There are 3 ways to turn a row about zero (a turn may also mirror it). The second row of each pair is the first, turned, with some noise. The first 30 pairs use one turn. New pairs use 3 turns, one after the other, and a turn may come again.
Known pairs, each followed by its turns in order:
[ 19  22  26  12  11  32  36 -20  -2]
[  9  60   7 -15  -3  -5 -16  -9  10] => j778

[  6 -14  -9  -9   1   8 -21 -40  40]
[-36  26  17  -9 -20  -7   9  20 -26] => j163

[-19 -16   7 -41  26  41 -27 -15  12]
[  9  20  12 -24 -22  21  -7  57  -9] => j163

[ 40 -20 -12 -32  21   8  24 -39  -4]
[  1 -12  16  -3 -56   9  39 -24  -6] => j255

[-36 -26 -20  31   2  19 -38   8 -16]
[-26  39  -6   0  33  22   5  23 -28] => j255

[ 24   6  18  27 -26 -23 -21  20 -34]
[-16  18  15 -28  -6   0 -51   7  18] => j255

[ 37   2 -14 -38 -23  29  37  18 -24]
[ -3  -1 -53 -30 -19  38   6 -22  27] => j163

[ 25  -3  36 -41   1  26  39  29   4]
[ 25  25  -4 -52  -5  38  -5   7  38] => j778

[  3 -34 -17  36  25  -1 -13  19  22]
[-23  27 -43  19  -5   9  -5  -3 -25] => j255

[-25 -18   8  31  13  32 -39 -21 -27]
[ 25   2  -4  19   8 -19  30  56 -20] => j163

[ 22   2   2  -8 -13  15 -36  11   8]
[ 19  10   0 -13 -12 -14 -15  25 -24] => j255

[ -2  24   2 -24   4  41  31  11  13]
[ 40  30  -6 -32  -9  -4  -2  21   8] => j778

[-35  35  20  36 -10 -10  -6 -14   0]
[-25  11  -7  31  12 -27 -40  22  -3] => j778

[-16 -39 -32 -17  -4 -10  24   9  12]
[  2  15  -4 -24  23  28 -14 -18 -38] => j163

[-32  18  15  21  32  29 -40  32 -32]
[  7  19  20  23  41  39 -38  16 -36] => j255

[ -8   5  18  16 -13  27 -40   0 -21]
[ 15  -4  20  25  11  19 -36   2 -18] => j778

[ 32  -3  -3 -41  21  40  38  -6 -31]
[ 46  28  22 -50  14   0  13 -26  19] => j778

[-14 -10 -19 -16  28  11  32 -22  28]
[  6 -18 -17  27  -4   4  48 -21  -6] => j255

[ 20 -31  34   8  40  36  30  18 -15]
[ 25  45  -8  -3  20  43  12 -30  30] => j778

[-34 -30  29  19  11 -24 -17 -28 -29]
[  9  17  19  51  43   2   7  34 -10] => j163

[  5 -21  41   1  17  38  12   7  26]
[ 25  37 -14  10 -22  37  -8  -9  24] => j778

[ 12   0  30 -34   6  12   6  12 -27]
[ 15   0  25 -28  14  24 -10   0  30] => j778

[-41  30  16  12  12 -35 -17 -14 -10]
[  9 -20  56  26  20  -4   5   9  15] => j163

[-31 -22  15  37  29  25 -34 -36 -17]
[ 14  -4   6  36   9 -18  16  66 -31] => j163

[-41  19  40  19  -6  21  -2  10 -17]
[ 53 -12  15  42 -19   3  10   9   6] => j163

[-13 -19 -41 -11  39   5 -18 -30  22]
[ -9  -7 -26  19 -16  30  44  20 -28] => j255

[ 24 -27   1 -36  25  40  20  -8 -12]
[ 43  16  16 -21  -7  11  19 -34  23] => j778

[-27  12   8   4  12  13  40 -21  33]
[  7 -15  -5  46  17 -15  32 -19  19] => j255

[ 17 -20   6 -13   2  -2  -3  23  27]
[  1  29  -9 -16 -10 -10 -24  -9  -4] => j163

[-40 -33   3  40   9 -35 -17 -21 -10]
[-72   2 -12   8  22  13   2  16  -1] => j255

New pairs. What belongs after each?
[  3   6 -16 -33  12  -4  23  19  -6]
[ 39  -5   1 -24  17  -4 -13  -7   3] => j163 j163 j255

[-15  32  40 -21   9  -1  14  39   8]
[45  8  2  8 13 19 51 -8  7] => j255 j255 j163

[ -3 -16  30 -24  29 -29 -15 -38  -5]
[ 28  22  16  25 -30  28 -27  -9  13] => j255 j163 j255

[ 36  21  -5  -9  31  31 -16 -28  38]
[-23  -4 -23  24 -33  19  38   3  43] => j255 j163 j255

[ 15   8  25 -28  25  -1  27  40   6]
[ 21  26 -29  34   6  -4  29 -13   9] => j163 j778 j163

[ -4  32  -2   4  16 -12 -14 -13 -23]
[ 19   9 -23  -1 -12 -13   9   1 -30] => j163 j778 j778

[ 10 -36  -7  17 -12  36  17  36  13]
[  2  39  15 -43 -15   9 -26   9 -15] => j778 j255 j778

[ -2 -31 -18   2  15 -20 -32 -17  38]
[ 34  27  17  -2 -23 -31  25  15  14] => j255 j255 j778

[-30 -16 -31 -33  26  18   5   2 -24]
[-25  -2 -20  50 -31   6  11   6  12] => j255 j255 j163

[ 14 -25 -22 -34 -21 -33  14  22   9]
[-37  -6 -15  12   6  58 -11   0  -2] => j778 j255 j163

[ -1  37  14   8  15 -21  35   8 -13]
[ -8   8 -10   1   4  -9 -36 -15 -42] => j255 j778 j778

[ -8 -13  23   4  38  26  14  25  41]
[-31  -4  14 -44  -6 -13  47   1  17] => j778 j163 j255

[  8 -27  31  37 -24  30 -21  36 -15]
[-25   5 -19  42  11  42  -9  26  34] => j255 j778 j778

[ -8  14  -6 -35  35  25  15  10  -5]
[  3  21  36  -5 -15 -28 -27  -9   6] => j255 j778 j778

[ 21   0 -24  14  40 -33   4 -22  10]
[-12 -16  52 -32  23  -7  -3  -9 -11] => j778 j778 j163

[ 12 -26   9 -32  41  -4  15 -24  24]
[-25 -15  11  -5 -28  30  39  31  -7] => j255 j778 j255

[ -8 -22  -7  12  25  -5  35  37  31]
[ 26 -23  -8 -29 -18  30  -5 -25  33] => j778 j778 j255

[-15 -40  -3  -6  39 -33 -25  27 -41]
[ -3  68  26 -29 -10  14   1  22 -18] => j163 j255 j255

[  7 -29  25 -39 -31 -25 -14  16   6]
[  8  -5   6 -22 -29  14   2 -42 -42] => j778 j778 j778

[ 18 -29  28  -5   2  15  28   9  26]
[ -2  -8 -16   4  41 -36  15 -10 -11] => j255 j255 j255

[-34 -39  36 -41  37 -34  32  14  -4]
[ 68 -58 -32 -13   3  -8 -12  16   7] => j255 j163 j163

[-23  17 -17  41 -21 -28   7 -41  27]
[ 19 -42 -11 -37  21   6   7 -42 -26] => j255 j778 j163

[ 27 -21 -16 -30  -3   6 -19  35  40]
[ 24 -28   3  19  27 -47  14 -10 -22] => j163 j163 j255

[-41  27 -37  12 -17  24  21  20  19]
[-40  30  10  -4 -20  17  21  44   9] => j163 j778 j163

[15 17  9  9 38 25 27 10 33]
[ -8  -4  15  18  35 -40 -32 -14   5] => j255 j778 j778

[ 20 -31 -32 -11  10  30  -5  -8  27]
[ 25 -25  -5  22 -17 -44  17   7  -6] => j255 j255 j255

[-30  32 -19  24  38  36  -4  16 -15]
[-28 -45  -7  38 -25   4  28 -21  -4] => j778 j163 j778

[-30  35   3 -41  -5  19  34 -22  12]
[-16  23  -5   0  16  35   0  58   8] => j255 j163 j255

[  7  -6  21  25 -27 -13  -3   0 -17]
[-15   8 -16  20   8 -35  -6   2  -3] => j778 j778 j163

[ 32 -33  26   4  32  37  -3  32  25]
[-12  -2  65 -37  16   0 -18  24 -13] => j778 j778 j778

[ 26  -5  22 -39  38  35  20 -32  17]
[ 23 -14  13 -53  39 -24 -12  35   6] => j778 j778 j255

[-27   3  36 -26 -15  -4  -3  23 -15]
[-12  15   5  32 -35  -6 -10  -6 -30] => j255 j778 j163

[ 37 -38  20  16  13 -26  14 -21  -5]
[  6 -24 -30  48 -29  19 -16  -5   6] => j255 j163 j163

[-36  -2  25   1   9  22  28 -39  -1]
[-20  25  40  17   1 -16 -16  35   3] => j163 j255 j778

[ 18  -7   0   1  37 -31 -21 -24 -21]
[ 28  -4  11  32  27  -6  29 -22 -18] => j163 j255 j778

